The same things were measured in two ways. Each way mixes the same 6 hidden numbers, adds some noise and spreads widely along 3 directions of its own, which tell nothing about the thing.
In the rows, zero is written as 128.
Some things both ways: the first way, then the second way.
[ 90 170 157 167 154 201 156 165 147 142 151 112 163]
[125 179 143  53 140 129 121  81 165 122 107 150 139 162 164 133]

[122 112 127 126 140 146 113 114 189 130 129 107 140]
[147 108 146 127 167 130 116  87 149 146 104 142  92 148 123 113]

[104 154 106 142 127 133 154 138 140 129 106 133 164]
[137 108 128 174 173  80 136 138 147 144 120 105 110 140 124 108]

[138  96 100  61  92 106 152 102 219 101 101 120 143]
[176  70 169 152 126 139  86 142 122 143 109 138 107 149  65 114]

[136 119 142  96  68 123  91  98 153 129 118 147 174]
[153  81 120 140 175 143 114  94 109 161 119 145  97 135 104 119]

[155  92 125  67 216  90 141 178 129 140 122  92 123]
[123  85 186 155 141 115  63 126 147 106 110 135 136 182 120 151]

[108 157 120 138 124 118 178 164 129 134 152 120 166]
[159 122 121 127 136 123 128 128 146 143 115 120 146 132 115 126]

[126 115 133 104 130 126 156 134 150 109 146 112 120]
[153 128 147 129 143 123 128 111 121 140 115 130 123 148 115 137]

[128 137 118  87  63  84 147 130 127  92 130 177 174]
[153  64  76 173 168 113 124 173 136 157 136 105 147 114 100 107]

[102 185 127 192 118 155 100 140 102 164 120 156 208]
[117 123  87 115 200 121 155 101 140 166 114 133  96 126 147  97]

[114 138  86 119 185 138 165 159 181 128  80 112 151]
[125 105 183 147 144  95  88 157 149 118 101 129 112 175 113 113]

[ 99 132 150 149 110  85 101 121  78 166 156 124 161]
[144 105  90 118 209 152 155  90 104 164 141 150  99 118 127 141]

[102 134 153 167 106 136 131 116 147 146 191 108 148]
[164 121  91 104 193 153 163  95 172 161 118 145 107 109 137 127]

[204 123 163  82 103 121 123 142  85 132 180 106 125]
[156 123 156 113 173 146 137 121 126 148 119 149  88 144 110 128]

[151 152 138 134 131 141 161 156 106 108 178 130 137]
[144 148 120 103 153 116 152 136 141 150 114 131 123 130 130 105]

[101 159 109 147 124 121 171 154 141 148 133 112 174]
[155 124 138 119 142 139 130 131 138 146 109 141 121 137 107 122]

[119 108 138 125 186 105 110 161 146 187 146  82 170]
[146  79 157 106 147 167  70  81 150 130 106 166 111 159 120 141]

[ 87 154 140 157 153 116 166 161  71 125 156 121 124]
[140 175 126  85 158 120 161 112  92 147 135 132 137 143 132 145]

[168 176 135 124 104 179 152 157 136 119 150 138 171]
[140 132 138 106 153 114 133 140 177 142  99 128 113 142 135  92]

Other things, the second way, with their names:
z486: [125 138  90 126 186 126 167  94 117 181  91 148  88 128 129  93]
z805: [151 125 138 120 146 131 125 104 158 155  87 137 100 141 117  95]
z783: [106  75 115 138 185 119  98 156 114 136 140 146 122 154 124 129]
z560: [138  61 139 165 138 104  67 143 144 131 116 110 132 152 101  96]
z373: [148  68 126 113 159 152  83 103 180 136 103 151 117 139 125 111]
z305: [145  97 156 139 114 109  84 147 152 127 108 124 150 159 106 115]
z351: [159 103 120 129 133 137 108  73 142 145 102 128 140 133 118 118]
z915: [120  95 106  77 193 159 115 110  90 159 139 170  92 145 126 116]
z476: [132 130 157  62 138 159  89  96 124 122 116 167 124 165 127 146]
z446: [102 124 168 112 163 158  86  44 177 134  55 202  81 182 147 139]
z624: [120 139  88 132 179  92 165 194 128 157 133 113 134 129 131 107]
z237: [120 105 100 131 167 123 114  96 120 155 112 139 127 142 131 120]
z175: [133 123  98 135 163 106 144 118 190 157  91 128 126 126 141  92]
z594: [149 151 123 109 167 119 159 111 133 152 118 126 115 135 131 126]
z196: [132 129 144 155 142  68 129 158 150 140 103  94 121 150 123  85]
z398: [121  87 108 118 200 119 119 168 155 144 137 136 108 139 140 104]
z244: [164 137 153 113 101 135 118 127 126 133 110 135 163 150 101 155]
z638: [186 107 139 174 152 112 135  83 165 140 111  97 124 124 115 129]
z993: [163 156 148 116 133  97 144 127 143 148 109 104 119 142 115  87]
z121: [181 137  96 144 163 127 180 109 178 161 104 118 133 105 124 128]
z663: [192  91 114 141 151 130 138 113 142 163 116 104 110 106  98  85]
z975: [ 93 100  99  98 199 121 103  93 141 124 139 148 128 156 168 145]
z17: [144  82 128 108 191 120 109 120 161 143 127 122  86 138 131  70]
z487: [135  69 130 140 162 125  86 136 159 122 129 132 140 147 130 135]
z512: [167 144 150  85 178 149 148  61 144 148 113 151  81 132 135 128]
z86: [170 130 206 129 141 142 106  61 178 122  81 151  93 168 123 148]
z523: [ 92 105  99  62 211 141 107 110 119 145 144 165  96 142 158 118]
z318: [122 106 140  85 206 157 128 128 103 155 135 173  65 149 120 118]
z696: [130 135 176 141 117  71  87 110 162 112  99  96 136 173 136 110]
z818: [136  77 114 146 173 128 108 132 191 137 100 143 124 137 128 124]
z868: [127 142 129 138 153 104 145 163 137 143 103 134 134 146 122 125]
z397: [160  77  78 132 198 133 137 106 116 165 152 120 114 110 119 117]
z72: [116 133  93 124 165 118 150 150  95 165 126 139 135 139 117 128]
z406: [168 103 117 125 154 147 129 115 159 159 106 135 120 121 109 121]
z970: [155 150 127  82 179 137 158 110 137 154 121 136  97 133 132 109]
z658: [158 102 142 127 163 157 114  57 146 151  93 156  92 140 117 134]
z596: [122 126 125 104 159 125 125 119 115 144 122 140 125 154 131 130]
z420: [143 116  49 146 124  83 130 131 128 154 136  73 200 109 123  96]
z894: [145 109 132  92 170 147 110  89 128 135 130 150 110 149 130 136]
z733: [126 145 156 113 136 121 112  78 171 130  79 145 119 160 144 120]
z143: [163 154 167 129 129 100 135 112 157 145  87 110 101 149 118  85]
z584: [139 145 103 166 136  67 145  74 220 153  58  89 132 128 154  59]
z396: [160 119 138 132 144 142 121  85 144 133 117 134 146 145 122 164]
z918: [153 133 160 113 134 161 115  55 155 152  61 173  92 156 121 131]

Some of these things the first way, each followed by its name:
[152 173 133 125  97 172 175 150 129  95 150 143 151]
z993
[126 122 128  92 124  95 106 144 100 121  97 162 164]
z783
[118 116 134 122 147 180 149 124 231 167 139  50 137]
z86
[116 150 155 139  73 173 138 107 146 113 160 131 137]
z970
[111 140 106 127 202 168 178 175 183 108 109 114 136]
z696
[136 116 148 135 163  82  72 144  60 152 145 142 155]
z915
[ 73 221  81 231 153 227 169 167 220 144 103 145 234]
z584
[159 154 121  82  88 155 168 142 136  91 115 147 148]
z868
[ 91 146 145 185 175 117  71 151  68 170 129 148 178]
z523
[ 80 128 143 142  70  95 114 101 127 127 148 161 167]
z397
[148 123 139  72 134 105 193 174 125 111 169 105 122]
z244
[136 111 115 131 175 160 115 127 222 155 124  78 152]
z918
[187  98 132 124 252 150  60 167 167 190 118  61 158]
z446
[ 76 192  99 201 137 177 149 149 181 151 108 137 213]
z175
[121 150 127 143 174 103 136 177  73 148 134 128 156]
z596
[152 165 141 121  46 127 141 129 128 127 172 149 186]
z663
[108 112 116 139 193  96 103 150 131 132 115 136 155]
z237
[ 88 126 127 115 138 104 143 149 146 143 120 127 173]
z487
[171 139 187 132 113 154 109 136  95 160 205  89 138]
z512
[119 154 119 117 102 110 138 140  94 112 111 165 161]
z72
[173 165 128 155 133 138  87 146  84 152 130 146 184]
z486
[127 123 127 119 140 129 130 140 175 138 133 121 170]
z818
